The rows are grouped in 4 different ways at once. Each group adds its own fixed numbers to the row, and there is some noise. The rows also spread widely along 16 directions, which tell nothing about the answers.
(in the rows, 128 means zero)
Known rows, each followed by its group in each grouping:
143 87 126 149 130 157 127 135 148 135 132 116 158 159 131 141 130 132 140 71 105 109 140 104 117 142 151 112 138 166 75 158 139 128 | j_150 j_223 S Pidan
138 169 106 105 106 125 123 124 155 148 90 159 144 109 148 125 140 131 96 106 122 151 148 144 136 96 129 140 170 118 100 145 107 128 | j_325 j_928 G Pidan
140 161 132 109 146 137 90 81 118 122 134 136 90 121 120 122 89 134 141 155 119 105 107 132 150 180 109 142 122 105 141 109 136 147 | j_112 j_223 S tal
147 107 134 122 160 115 97 85 110 116 161 165 139 126 116 115 149 112 134 166 122 123 110 189 140 148 66 198 127 96 155 114 118 139 | j_112 j_623 G nesep
89 72 95 129 94 118 139 106 134 139 163 139 139 148 107 142 127 173 114 134 112 136 134 118 123 102 129 115 143 142 117 105 128 144 | j_676 j_853 R Gul
118 78 137 101 98 138 155 117 164 96 164 138 133 139 117 64 135 140 145 143 130 127 153 121 165 137 68 139 82 133 142 103 119 125 | j_150 j_853 U gife
114 103 103 141 148 156 141 157 135 138 160 138 116 131 170 125 90 140 124 92 112 101 140 98 95 159 148 114 102 129 134 107 157 137 | j_325 j_623 U Gul
147 140 141 94 112 132 155 78 145 123 127 77 151 160 149 97 90 148 164 152 162 131 159 106 119 137 163 137 147 140 117 144 127 56 | j_676 j_928 R tal
170 179 158 127 90 181 104 110 154 146 111 105 98 129 139 165 95 120 166 136 146 157 125 159 167 148 161 129 165 135 93 160 77 142 | j_150 j_223 U gife
99 128 108 107 172 116 89 92 102 157 162 164 139 127 101 160 97 152 102 160 100 85 114 146 119 168 160 146 128 110 118 125 126 154 | j_325 j_623 G nesep
100 88 125 131 169 112 131 161 140 142 137 145 153 112 119 143 148 113 92 121 132 122 126 164 92 87 141 132 153 112 147 121 130 124 | j_150 j_853 S gife
172 143 132 111 132 176 102 106 154 134 124 152 92 122 181 113 117 133 95 63 111 123 122 92 154 134 42 115 132 110 136 135 153 168 | j_325 j_928 U gife
154 196 94 162 130 129 124 173 130 118 149 121 88 121 149 120 140 86 161 120 137 167 129 121 107 139 138 142 155 154 136 111 145 145 | j_112 j_623 R Pidan
100 170 114 120 146 102 125 166 112 117 132 124 116 105 76 102 171 117 143 149 147 127 138 129 128 135 134 127 107 158 88 120 130 109 | j_150 j_853 U tal
141 129 147 129 107 168 137 111 113 131 104 148 113 130 151 78 144 138 143 94 126 138 153 101 137 177 107 114 87 121 108 113 93 146 | j_112 j_223 S tal
99 152 98 82 139 102 104 108 125 130 159 156 149 126 76 125 114 149 113 177 104 88 126 130 152 160 137 148 102 127 104 114 128 137 | j_325 j_928 G Pidan
125 134 96 169 96 105 103 144 91 118 111 133 156 134 73 128 144 117 129 122 90 130 107 110 128 115 119 143 118 160 127 114 153 153 | j_150 j_928 R tal
126 122 113 121 87 115 114 68 98 143 82 145 158 142 126 115 108 171 104 109 105 109 121 104 132 95 100 143 113 110 112 128 141 114 | j_676 j_853 U tal
144 153 82 126 106 120 90 111 124 137 115 115 156 128 113 103 83 170 136 111 131 131 143 104 117 146 145 148 131 147 121 101 188 104 | j_150 j_853 R tal
173 186 122 99 139 124 111 162 146 132 124 117 197 122 106 132 125 88 107 146 148 119 134 148 119 115 171 170 110 115 149 139 124 123 | j_150 j_223 R gife
86 95 176 89 146 119 147 107 113 127 109 80 138 144 87 137 120 153 132 158 161 80 137 90 132 140 162 71 120 137 102 165 114 83 | j_150 j_223 R Gul
117 141 106 152 63 127 138 170 123 126 163 118 127 140 102 177 141 117 136 164 124 162 111 131 143 72 143 113 133 141 134 104 103 184 | j_150 j_928 R gife
88 109 110 134 122 99 151 172 127 132 133 137 135 113 124 131 152 119 89 143 129 146 127 139 110 76 138 115 143 111 173 100 114 146 | j_150 j_623 U Pidan
131 122 131 111 133 134 130 133 170 124 176 150 132 113 132 116 147 139 166 144 150 143 163 198 135 164 128 179 127 130 82 118 102 94 | j_676 j_853 R nesep
101 67 124 100 140 124 118 119 140 123 164 111 149 125 79 121 141 173 135 164 146 127 144 156 141 152 126 127 135 133 112 106 129 108 | j_325 j_223 U Gul
173 150 127 108 138 125 130 85 135 117 106 117 131 135 167 100 146 116 117 109 152 141 134 108 119 84 76 144 168 115 138 145 150 110 | j_112 j_223 S nesep
128 105 168 107 116 155 144 119 163 113 116 140 75 110 171 116 115 129 142 122 155 127 134 145 166 122 73 109 135 93 147 118 104 132 | j_112 j_223 G gife
102 93 143 105 176 134 108 98 151 151 161 170 127 128 111 170 110 108 87 148 93 89 101 173 132 139 137 138 156 105 146 144 95 176 | j_676 j_223 G gife
151 143 155 136 97 154 125 112 102 112 129 98 97 141 123 111 127 136 188 151 150 146 125 111 163 178 98 120 103 140 112 116 109 118 | j_150 j_928 U Pidan
113 64 147 140 136 125 163 75 137 119 123 114 168 172 125 84 95 111 161 123 107 106 150 114 96 161 160 155 144 171 129 166 127 74 | j_150 j_853 R Gul
116 100 155 151 150 131 134 104 94 149 119 167 149 151 140 154 120 95 103 122 85 86 100 146 102 124 129 148 108 102 143 154 83 154 | j_150 j_853 U Pidan
130 101 128 134 124 141 90 85 119 161 111 147 157 142 113 170 117 156 106 98 101 116 112 143 133 117 132 127 160 130 90 159 122 147 | j_150 j_853 G tal
120 80 158 152 119 128 166 103 89 118 111 105 150 178 136 134 127 106 137 122 105 88 106 85 109 104 119 117 107 137 132 159 116 111 | j_676 j_928 U Pidan
127 207 108 127 160 140 111 170 116 130 154 154 40 95 169 152 130 118 140 119 149 114 118 109 129 143 98 108 104 108 101 97 149 155 | j_325 j_853 G Pidan
122 98 185 98 161 139 167 118 181 108 138 116 127 133 143 108 98 85 147 159 141 99 134 161 127 137 156 141 146 122 159 162 100 85 | j_112 j_853 S gife
112 71 141 117 160 138 152 133 111 131 166 64 138 149 140 143 116 159 153 155 183 119 136 122 92 125 148 98 132 121 135 108 146 74 | j_112 j_928 U Gul
136 156 103 119 108 126 130 126 156 128 77 139 144 111 141 68 81 127 126 90 115 118 152 113 121 136 126 159 133 143 127 131 162 86 | j_150 j_928 U gife
115 95 173 111 120 124 145 88 121 116 110 109 101 139 142 127 134 145 121 133 149 129 121 104 151 98 85 90 157 109 151 147 115 123 | j_150 j_623 R tal
114 122 140 145 94 142 110 155 113 121 98 152 106 112 92 148 123 119 125 116 99 93 95 100 165 132 105 97 84 129 132 117 128 177 | j_676 j_223 G gife

New rows, each followed by its group in each grouping:
122 121 159 113 139 141 134 96 98 154 115 110 157 155 119 137 86 127 115 151 136 103 121 93 99 150 189 110 111 115 165 136 106 123 | j_676 j_853 R gife
127 119 165 157 143 165 155 141 111 136 124 126 97 142 183 153 95 96 157 115 127 104 116 118 104 156 151 104 117 116 141 134 101 132 | j_112 j_928 G Pidan
174 195 126 118 107 171 116 131 130 146 165 121 96 129 190 162 99 147 157 141 173 152 133 148 133 131 133 138 114 85 119 96 111 142 | j_112 j_853 R tal
135 128 135 125 99 133 119 143 125 131 79 145 162 132 118 157 135 118 83 85 94 87 104 87 149 60 105 107 114 128 109 171 141 154 | j_325 j_928 G gife
107 93 131 120 104 127 167 147 126 142 125 133 177 148 164 154 93 139 99 132 118 95 136 118 104 90 178 121 99 89 160 123 108 127 | j_325 j_623 R Pidan
162 91 111 129 159 148 138 113 139 147 142 133 212 171 157 109 104 95 88 89 97 102 133 115 70 119 152 165 118 122 176 139 140 143 | j_112 j_223 U gife
105 78 153 139 130 140 146 188 114 138 124 117 135 118 130 162 148 138 108 125 149 117 121 116 109 101 151 71 99 98 154 99 119 132 | j_676 j_853 S Pidan
172 133 120 126 91 129 98 140 118 109 159 78 162 145 82 180 135 134 141 175 145 119 86 126 162 75 111 142 109 128 128 133 158 130 | j_676 j_623 U Gul
127 137 157 137 101 151 133 120 135 112 124 140 90 134 124 137 107 95 116 123 78 94 93 87 165 124 108 101 96 134 155 151 116 181 | j_676 j_853 U tal
106 84 126 114 140 124 147 116 146 127 176 112 133 153 131 155 135 147 137 147 147 122 128 149 120 78 130 127 166 124 101 135 124 111 | j_112 j_623 S gife
114 116 149 74 155 138 136 106 156 117 178 140 108 133 135 121 122 146 119 142 129 89 137 119 157 157 89 118 108 116 114 132 126 135 | j_112 j_928 R nesep
92 142 121 124 115 90 163 150 128 109 73 110 158 131 98 89 100 90 118 128 107 87 130 80 110 91 166 124 120 165 141 157 151 88 | j_150 j_928 U gife
146 135 118 136 145 121 113 104 96 150 134 158 198 158 113 166 117 81 71 140 76 82 88 131 97 88 143 171 102 106 165 161 118 174 | j_150 j_853 U Gul
154 136 125 157 105 109 101 124 103 131 63 121 165 116 132 152 126 127 140 121 142 140 107 180 112 66 129 173 166 99 121 127 138 89 | j_112 j_223 S tal
94 120 99 171 105 100 138 149 92 139 135 139 150 145 93 169 158 103 101 135 83 127 98 128 102 58 162 125 141 146 126 137 109 170 | j_676 j_623 U tal
152 203 102 125 151 140 109 116 134 141 120 143 80 114 164 122 111 97 112 103 131 147 124 105 116 126 110 127 177 131 140 129 148 156 | j_150 j_928 G gife
114 109 122 139 95 147 152 175 185 118 124 138 112 111 140 108 142 132 155 73 127 132 157 139 141 115 117 125 128 166 63 139 131 97 | j_676 j_853 U gife
90 55 115 130 57 120 176 89 130 131 130 148 185 183 107 110 156 149 103 113 72 130 146 97 140 80 115 119 125 158 97 151 79 154 | j_150 j_928 U Pidan
88 84 114 133 156 99 139 83 89 129 159 153 158 160 109 129 126 131 138 151 109 81 125 137 100 126 123 166 112 129 99 139 124 108 | j_150 j_623 G Gul
152 123 136 136 92 154 141 174 163 127 108 109 160 120 150 144 110 114 132 111 135 128 137 148 133 100 151 134 125 125 131 144 124 108 | j_150 j_928 U Gul
103 122 98 130 90 137 163 177 165 139 168 101 137 137 136 158 106 144 130 134 135 145 151 102 104 98 213 86 142 156 129 109 132 137 | j_676 j_853 R nesep
119 120 158 127 135 124 150 124 105 124 92 75 158 153 105 153 106 95 137 157 141 93 111 96 106 102 195 95 142 146 144 172 123 103 | j_112 j_223 G Gul
139 153 119 149 118 139 140 70 109 140 135 170 106 150 182 116 147 114 140 106 106 151 135 156 117 118 77 176 150 120 87 142 81 143 | j_150 j_928 U tal
160 97 128 159 126 152 112 135 105 140 155 146 180 161 113 148 168 110 120 100 96 118 112 133 123 128 106 152 86 135 106 141 108 169 | j_150 j_853 U Pidan
169 114 157 118 128 140 85 94 134 135 120 109 157 133 111 178 126 127 105 142 123 134 98 149 154 111 116 131 185 119 152 161 128 146 | j_325 j_928 R nesep
119 104 143 122 128 120 151 149 159 132 105 138 170 117 137 126 103 104 116 135 125 112 133 170 108 100 181 159 140 106 154 144 107 91 | j_676 j_623 S gife
143 69 159 101 139 157 115 98 106 154 156 147 179 150 138 145 114 165 84 130 120 92 121 129 128 154 117 129 67 63 170 108 106 158 | j_676 j_623 R tal
110 139 95 134 159 98 120 134 107 126 121 151 138 110 122 87 132 118 130 129 126 126 141 139 95 144 134 163 132 129 136 105 150 106 | j_325 j_623 G tal
174 165 108 93 84 150 130 121 189 115 139 130 123 122 169 110 96 130 116 128 130 140 140 130 163 96 96 153 135 106 156 130 142 139 | j_112 j_623 U Gul
116 103 92 135 168 96 137 129 108 151 118 172 201 135 130 105 172 95 58 102 98 130 135 132 63 94 129 157 143 116 165 119 124 140 | j_676 j_928 G Pidan
132 107 167 77 101 178 156 134 229 116 151 110 108 139 151 134 87 134 118 123 117 105 143 99 183 132 157 67 137 137 134 162 111 146 | j_112 j_853 S Pidan
126 153 145 140 109 144 123 138 118 108 133 143 108 132 89 116 125 96 165 146 106 101 115 126 164 171 118 144 71 149 103 134 99 157 | j_150 j_223 U gife
105 88 141 101 92 123 145 120 165 113 158 117 117 138 104 161 156 153 118 149 126 126 127 125 178 67 110 91 162 140 94 159 108 147 | j_150 j_623 S nesep
143 173 117 115 112 127 115 94 86 161 116 138 158 135 139 142 103 142 133 174 151 143 131 159 115 137 158 166 124 86 133 104 85 119 | j_150 j_928 G Pidan
129 138 102 148 95 100 141 129 140 94 131 105 100 131 115 114 157 102 154 143 133 164 116 110 138 77 97 126 189 167 138 130 152 125 | j_676 j_623 G Pidan
145 106 196 116 112 169 132 152 145 117 127 114 136 130 116 157 116 103 139 154 134 99 105 139 167 129 140 109 84 104 150 148 88 144 | j_112 j_853 S gife
156 161 108 132 142 129 91 115 121 125 139 144 123 126 106 135 139 94 98 128 102 124 99 105 142 123 94 137 141 134 155 146 148 185 | j_150 j_623 G Gul
183 214 129 99 152 128 92 144 140 115 137 115 137 109 108 127 152 95 137 162 157 132 120 145 145 135 128 162 126 124 119 140 132 116 | j_325 j_853 S Pidan
114 71 171 115 132 113 155 93 149 125 98 126 181 145 110 101 143 101 115 142 111 126 140 168 127 122 138 151 168 136 141 177 74 91 | j_150 j_928 U Pidan
125 104 133 106 131 136 160 131 150 114 202 108 156 166 120 147 112 109 135 197 117 110 124 130 130 127 171 129 113 125 164 117 99 145 | j_325 j_928 S Pidan
117 160 140 117 101 120 126 119 130 108 130 98 70 123 106 136 131 131 169 175 154 144 120 126 171 129 111 106 149 143 106 125 108 126 | j_150 j_223 U Pidan
88 95 121 153 166 122 131 155 87 156 133 131 142 133 116 168 164 127 111 114 134 118 126 144 77 110 156 111 135 129 94 132 109 133 | j_150 j_223 U Gul
71 121 122 148 84 88 147 129 86 116 85 138 125 119 103 122 114 142 149 157 118 106 116 136 125 86 135 140 106 123 114 111 121 96 | j_325 j_853 U tal
109 126 136 119 117 145 128 120 115 149 135 133 103 138 141 174 100 156 116 126 133 100 112 102 132 95 130 88 119 105 108 125 124 150 | j_150 j_853 S gife
119 138 119 119 137 144 134 148 120 124 203 112 104 144 133 171 115 148 163 166 153 98 125 119 132 135 144 117 89 121 86 114 130 129 | j_150 j_623 S Gul
119 117 101 154 74 127 159 146 117 106 108 135 118 131 147 99 142 126 147 103 128 135 141 84 121 94 96 119 101 143 121 102 144 128 | j_676 j_223 G Gul
101 168 111 124 101 114 153 130 144 129 102 101 95 126 127 120 126 131 137 116 145 151 152 83 122 101 165 85 186 171 91 160 134 104 | j_150 j_623 R Gul
144 175 84 152 122 106 111 133 111 109 137 121 118 126 131 126 73 108 164 152 125 109 101 121 106 111 133 182 124 126 152 95 188 104 | j_676 j_623 S gife
157 94 153 126 130 134 142 128 123 111 123 73 182 158 117 127 143 123 150 126 160 110 130 114 120 100 128 136 122 145 105 175 141 71 | j_150 j_623 U Gul
168 155 113 135 131 135 113 125 116 139 109 140 122 110 167 108 162 122 106 99 155 173 131 144 111 95 69 155 156 95 150 116 135 132 | j_112 j_623 U Gul
118 154 79 157 108 121 134 157 142 127 123 137 97 102 153 111 119 121 147 111 129 172 144 137 105 120 139 136 179 155 132 92 152 128 | j_112 j_928 G nesep
